The first 6 rows are patterns. Each new row is the sum of 2 different patterns, raised or lowered, with some noise. Before adding, each is slid sideways (what falls off one end comes back at the other) and multiplied by a number that may be negative. Names go in the order of the patterns.
Some rows, each with the names of its patterns after it:
[ -1  -8 -17   1  -5  11   2   1   1   2  -7   3  -3   0   4  -2  -6  -9
  -4  -5  -9   5   4  -6   2   1  -1  -2   0  -5  -3  -1   6] : (0)
[  1   7   3  -2  -9   9   5   6   1  -2   3  -4  -2  10 -13   2  -1  -5
   4   5 -12   6  -9   4   1  12  -1  -1   6   1   2   9   4] : (2)
[ 7  1 11 -7  3 -8 -4  6 -5 -6 -4  0 -7  9 10  5 10 11  5 12 -2 -1 -1 -1
  5 -4  7 -2  7  0 -5  9  9] : (4)
[-3  5  5  6  7 13 -3 -4  6  9 10 -5 -9 -4  7  6  8 -6  5  7 -4  0 -3  9
  0 -7 -1 -5  2 -8 -2  4  5] : (3)
[-3 -3 14  3 -1  4  5  0 11 -3  2 -6 11  4 -3  8 -3  0  2 -5  1 -2  3  6
 -5  0  4  2 13  8  0 -2  6] : (5)
[-10   2   3   3   3   0  -4   3   8   3  -4  -2 -10 -10   1   2   2   1
  -5   2   0   4  -1   1   7  -6  -3  -2   0  -2   2  -1  -7] : (1)

New rows, each followed by the names of its patterns:
[11 16 -3  2 12  8 13  6 10 -3  8  7 12  5  9 16  7  0 17 13  9  8  3  0
 20 -3 15  7 10 -5 13 13  8] : (2) (3)
[ 0  5 -2  8 -5  0  9 14  0  0 13 -9  7 -4 -2 11 -2 -2 -4 -2  0 10  7  4
  1  7  6 14 -3  4  4 -8  4] : (4) (5)
[ 9  5 15  5  3  7  4 10  1  0  7  6  0 -1 -2  0  6  6  2  7  9 -2 10  6
  0 -1  2 -4 11  2  4 -6  5] : (5) (1)
[ -4 -11 -17  -6  -9 -15  -5  -2 -14 -12  -8   6  -3  -8 -15 -15 -13   1
 -13 -19  -8  -3  -3  -4   2  -2  -8  -6  -9   3  -8 -10 -15] : (3) (1)
[  4   3  -4  -3  -6   0  10  -6   8  -1  -7   2   4  -9   4  -9   1   2
  10  -6   2   8   2   1  10   3   1  11   9  -4 -11   7   2] : (2) (1)
[  6  13  18   6   8  -8   5  10   6  -1   7  -8  -3   4   3   8   8   4
   9   7  14  -2   2  14  -4   0   3   5   1   9   5  -2 -11] : (0) (1)
[ 8 -3  8  4 -4 -7  6  3  5  8 10  0  0 -4  8 -4 13 -3 -4  6  8  0  8 -3
  6  8  6 -2 -3  7 -5 -7  7] : (0) (1)
[ 3 -2  0  5 -4 -2 11  8  8 11  4  1  5  2 -2 12  6  8  6  2 -8 12 -2 13
  2 12  7  3  5  4  2  5  3] : (0) (5)
[ -6  -4  -4 -22 -13  -3 -18   4   2  -4   6   1   0   1 -14  -1  -7 -11
  -3 -22  -8  -7   1 -12  -7   3 -13  -3  -4  -1 -15  -4 -23] : (4) (5)
[ 6 -1 -4  6 11 -3 -3  2 -6 -4 -5 -3 -5 -9  2  1  2  6 -1 -7 13 -8  9 -7
  1 -5 -4 -5 -7  0 -8 -1 -4] : (2) (4)
[ 4 -4 -9 -7 -4  3  0  4  1 -2  0  8  0 13 13 -5 -5  3 -2 -4 14  1 -8 -5
  6  4 12  0  2 -9 13 10  0] : (5) (1)
[ -1   0 -15  11   4   3   3  -4   4  -7  -8  12 -14  -1  -3 -16  -3   5
 -12   1  -7   6 -10   9  -1  -4   1  -1  -6  10   2   4  -2] : (2) (5)
[ 6 10 10 -4  4 11  0 14  8  6  7  7 15 18  1 17 -2  1  4 -5 -1 12  6  5
 10  7 -4 10 15  7  7 13 -8] : (0) (5)
[ 2 12 27 12 18 -4 11 13  5  8 12 14 11  4  5  6 15  9 10 15 19  2 10 16
 11 13 19  8  5 17 16 16 -1] : (0) (3)
[  2 -14 -18 -10 -12 -20   8 -21   2  -5 -18   0   3 -16  -1 -10 -11 -16
  -1 -18 -19  -7 -19  -4   2  -3  -6  -5  -1 -16 -14  -6  -3] : (2) (4)
[ 9  3  1  4 10  7  4  0  0  9  0 12 13  9  1 12  6  7 19 15  1  4 12 11
 19 -1 -1 -2 17 12  8  5  6] : (3) (5)
[ -1  -3   4  -1  -6  -4  -4   9  -2   4  -3   9   0  -6  14   5   2   2
   8  -8   0  -6  -7 -13   4  -6  -1   6  -3   0  -3  -1  -5] : (4) (5)
[  4   7  -5  -9  -6 -13   3  -2   3  -4  -5  -3  -9   3   3   5   7 -10
  19   0  -2   0  -1 -10   7 -11   2 -15   2  -8  -5  -6 -14] : (2) (3)
[-12 -10 -11   0  -6 -11  -8  -7 -13  -5  -1  -6 -10   0  -7  -9   6   8
   0 -15 -18 -11   1  -5  -3 -16  -3  -4 -17  -2  -7   1  -8] : (3) (1)
[  4  14  -4  13  12  -5  10   4   8   6   5  14  10   0  18  13  10  13
   8  -2   5  16  11  20   6 -13   3  16  11  11   3   3  17] : (3) (5)
[-3 -6 12 -5  3  7  4 11 -5 10  5 15 -2 13 18  5  6 14  4 -6 21 13 26  6
 -6  9 20 17 15  9  4  5  0] : (4) (3)
[ -7   5   1  -6  -7 -13   3  -6  -5  -1  -3   4 -15  -5   1  -1  -1  -3
   2  -7 -14  -5   2  -4  -4  -7 -12 -10   6   2 -11 -11 -19] : (3) (1)
[ 6 -4  7 12  9 18  7  4  9  7 14  3  2  8  8  3  0  2  4  8  9  4  9 11
  1 14  7  1  1  4 -2 13  3] : (5) (1)
[  6  -1 -16  -2   4  -4   8 -10   3  -8   0  -7  -5  -3 -12 -11 -11 -20
  -2  -4  -9  -8 -18  -1   6   0  -1  -4 -12  -1  -5 -14  -4] : (3) (5)
[18 15  5  9 11  4  7 15 14  5  5 10  3  1 -3  6 -4 15 13 10 19 19  1  8
  3  7 17  4  2 -4  6  3 -6] : (0) (1)
[-13   0  -1  -8 -11  -4 -13  -5   1   6 -14  -3   2  -9   0   0  -6   1
  -2   6  -3 -11  -8  -1  -8   5 -10  -6   0   2 -10   4   0] : (0) (5)
[-11  -8   0  11   6   8   1  -3   0   0  -4  -5   7  -1  -8   2  -4  -1
 -15  -4   8  17  -6   6  -9   1   2   7  -7   1   0   8   6] : (0) (3)
[  5  -7 -14   4 -14  -3 -23 -11   2 -11  -8 -13  -1 -12  -4  -5  -1  -4
  -4 -10  -5 -21  -6  -4 -15 -12 -21   2  -1   1 -14 -17  -8] : (4) (3)
[-2  8  2 10  8  4 10 15  4 12 -5  1 -1 -5 11  0  9  0  9 -1 -3 15 18  6
 -1  9 -9  3 -3 -5  0 -6 -2] : (4) (1)
[ -3 -17   7   2  12  10  -5  -3  -2 -11   4 -11   2  -2   0 -10 -17   0
   0  -6   2  10 -16   2 -10  -9   0  -8 -15 -10  -4  -4   4] : (0) (4)
[17  7  0  6  3 -3 14 -1 13 -2  6 -6  5  0 -2  7 13 -6  3 -5 -5 -1  5 10
 -1 -3  0  3  3  1 11 12 -2] : (0) (2)
[  3  -7  10   2  12   3   4   7   7   6  10   1   4  14  17   0  -1   1
   5   6   3   0  10  -3   3  11 -11   6   7   5   8  11  -1] : (0) (2)
[ 4  6 11  3 20 18 12  9 17 19 35  6 12 -4  5 11  4 12 13 11 12  5 10 17
 18 17 20  8 19 -2  2 17  2] : (0) (4)
[  9   6  -5  -2  -2   3   7   5  -8  -5   9  -1   3  -3   3   0 -10  -5
   1  -9  -7  -4  -3   4  -1  -8   6  -4   6   8   4  -6   1] : (2) (3)
[ -6   2  -2   7   2   0  -4 -11  -1  -6 -10  -3  -5  -3   4  -7  -5  -8
  -3  11  16  -6  -2 -11 -10  -9   4  -5   0  -5   0  -5  -1] : (0) (5)
[-4  6  5 17  8  4  9 12 18  4  6 13  3  6  8 18 13  7  2 14  6  8  4  4
  4  7 10  3  2 -1 16 16  7] : (3) (1)
[ -2  -7   5  -3   4  -7   2 -10   0   9  -1 -11 -10  -5 -13   4   0   3
  -5  -9   6   5  11   8   4 -11 -11  -6  -6 -12  -6 -15   2] : (4) (1)
[-12   2   2  -4   5  10 -10   4  -5  -4   2  -4  -9  -5   0   0   6   0
 -13   8   4  14  11  -1   0   1  -7   7  -7   4   3   3  -6] : (0) (4)
[-13  -4  -4   0   0  -9  -3 -15 -13  -5 -10 -11 -13 -14  -8  -1  -5  -6
 -16 -12   1  13  -8  -8 -22 -19 -18 -10  -9   0 -11 -10  -7] : (0) (1)
[ 13   4   5   5  -4   8  12  -9   4  -8  -7   8  10 -10  12   0  -6   2
  15   0  -1   8  -5   8  10  13  -5   7   9  -4   0  12   7] : (2) (5)
[ 5  9  6 15  6 -3  7  9 10 -4  2 -1  0  4 10 11  9  5 16  4  7  8 13 19
 -4 -4  1 10  7 13  0  2  1] : (3) (1)
[-11  -6   0  -6 -13  -3   0  -3  -2   4   1   8  -8  -2 -11  -9  -6 -10
  -5  -1 -13   3  -2  -7  -3   2   0  -1   6  11 -12 -11  -3] : (0) (1)
[  7  -4 -12   8   1  -4   3   3  -6   2   3  -4  -7   4  17  10  -4   2
 -10   2  -2   4   2   1  10   3   2   3   0   3  21   0  14] : (0) (2)
[  8  10   0  20  -3  -7   6  -8  -6   0 -11   7   4   7  10  -5   9   1
   7   7  10   9  -5   0  -5   1   5  13   0  15  12  -1  18] : (4) (5)
[-12  -3  -1   0   1  -7  -7  -5  -2   7  -5  -5 -22 -14 -13 -17  -6   4
 -14 -10 -13  -6   3   3  -3  -7  -8   7 -15 -16   2  -9  -5] : (0) (3)
[  4   1 -16   0   4 -15   1 -10  -5   2   9   3 -11   1   2  -6   9   3
  -2   9   0  -2 -13   3   7   4  -4  -4  -8 -11  -4   9 -16] : (2) (5)
[  6  -7  -2  -8 -20  -3   4   3  -9   8  -9 -14 -16  -8  -3 -14 -11 -18
  -3 -13   9  -5  -4   7  -2   2   7  -9  -2  -6  -5  -3 -14] : (4) (5)
[-14   1  -3 -14  -8   0 -22 -13 -10 -16 -22  -3 -10  -9 -16 -10 -10   0
   0 -19  -9 -13  -2  -6 -13  -1  -8  -8 -10  -6  -3  -6 -11] : (3) (5)
[  8  -4  -3 -12   1   1   6   5  -3   4   1 -11   0 -10  -5  -7  -7   1
   0 -10   2 -11  -7  -3  13  11  -7   5 -15  -5   3  -1  -5] : (0) (2)
[ 11  18  14   6   1  14  13   8   0   1 -10   2  12   6   4   0   9  19
  12   8   2   4  21  -1   0  11   8   9   3   8   8   1  15] : (3) (1)
[  4  10   7  -7  12  10  -5   4  -1   6 -10   0   2  -2   1 -12   0  -1
   1   4  -8   5   3   1  15   0 -17  10  -1  12  -5   0  -6] : (2) (3)
[-5 -3 -1  6 -1 -1  8  5  3 18  0  1 10 -4 -5 22 -1  8  2  4 -9 11  1 -2
 -3  9 -4 -5  6 -7 -1  4  6] : (2) (5)
[  1  -2   0  -8 -13  -5   6 -11 -10 -15 -16   0   1 -12  -8 -11   0  -9
   2 -11  -2  -3 -12  -7  -5  -3 -13  -3  -4  -5 -18   3   0] : (2) (3)
[ -2   2  -4   2   6 -11  -2  -4  -4   1  12 -10   6 -10   2 -11  -5   1
  -2   0   2  -2   1   0   6   3  -2   7   6  -8  -6  -8  -9] : (0) (5)
[ -9   6   7  -6  -5  -2  -5  -5  -5   6 -11  -1  -1 -11  -4   8 -15   0
 -13  -9  -9   9  -2  -9   5   1 -13   4   3  -5   0   0 -14] : (2) (5)
[14  6  3  9 17 18  8 11 10 13 14  4 15  0  5 11 -3  0  9  2 23 16  9  8
 10  9  1 23  6  9 16  7  3] : (4) (5)
[ 7  3  1  6  5  1 19  9  7 13 16  8 18  3  0 -2  7 13  4 15  5  9  9  8
 15 10 10 -1  7  1 11  1  4] : (4) (1)
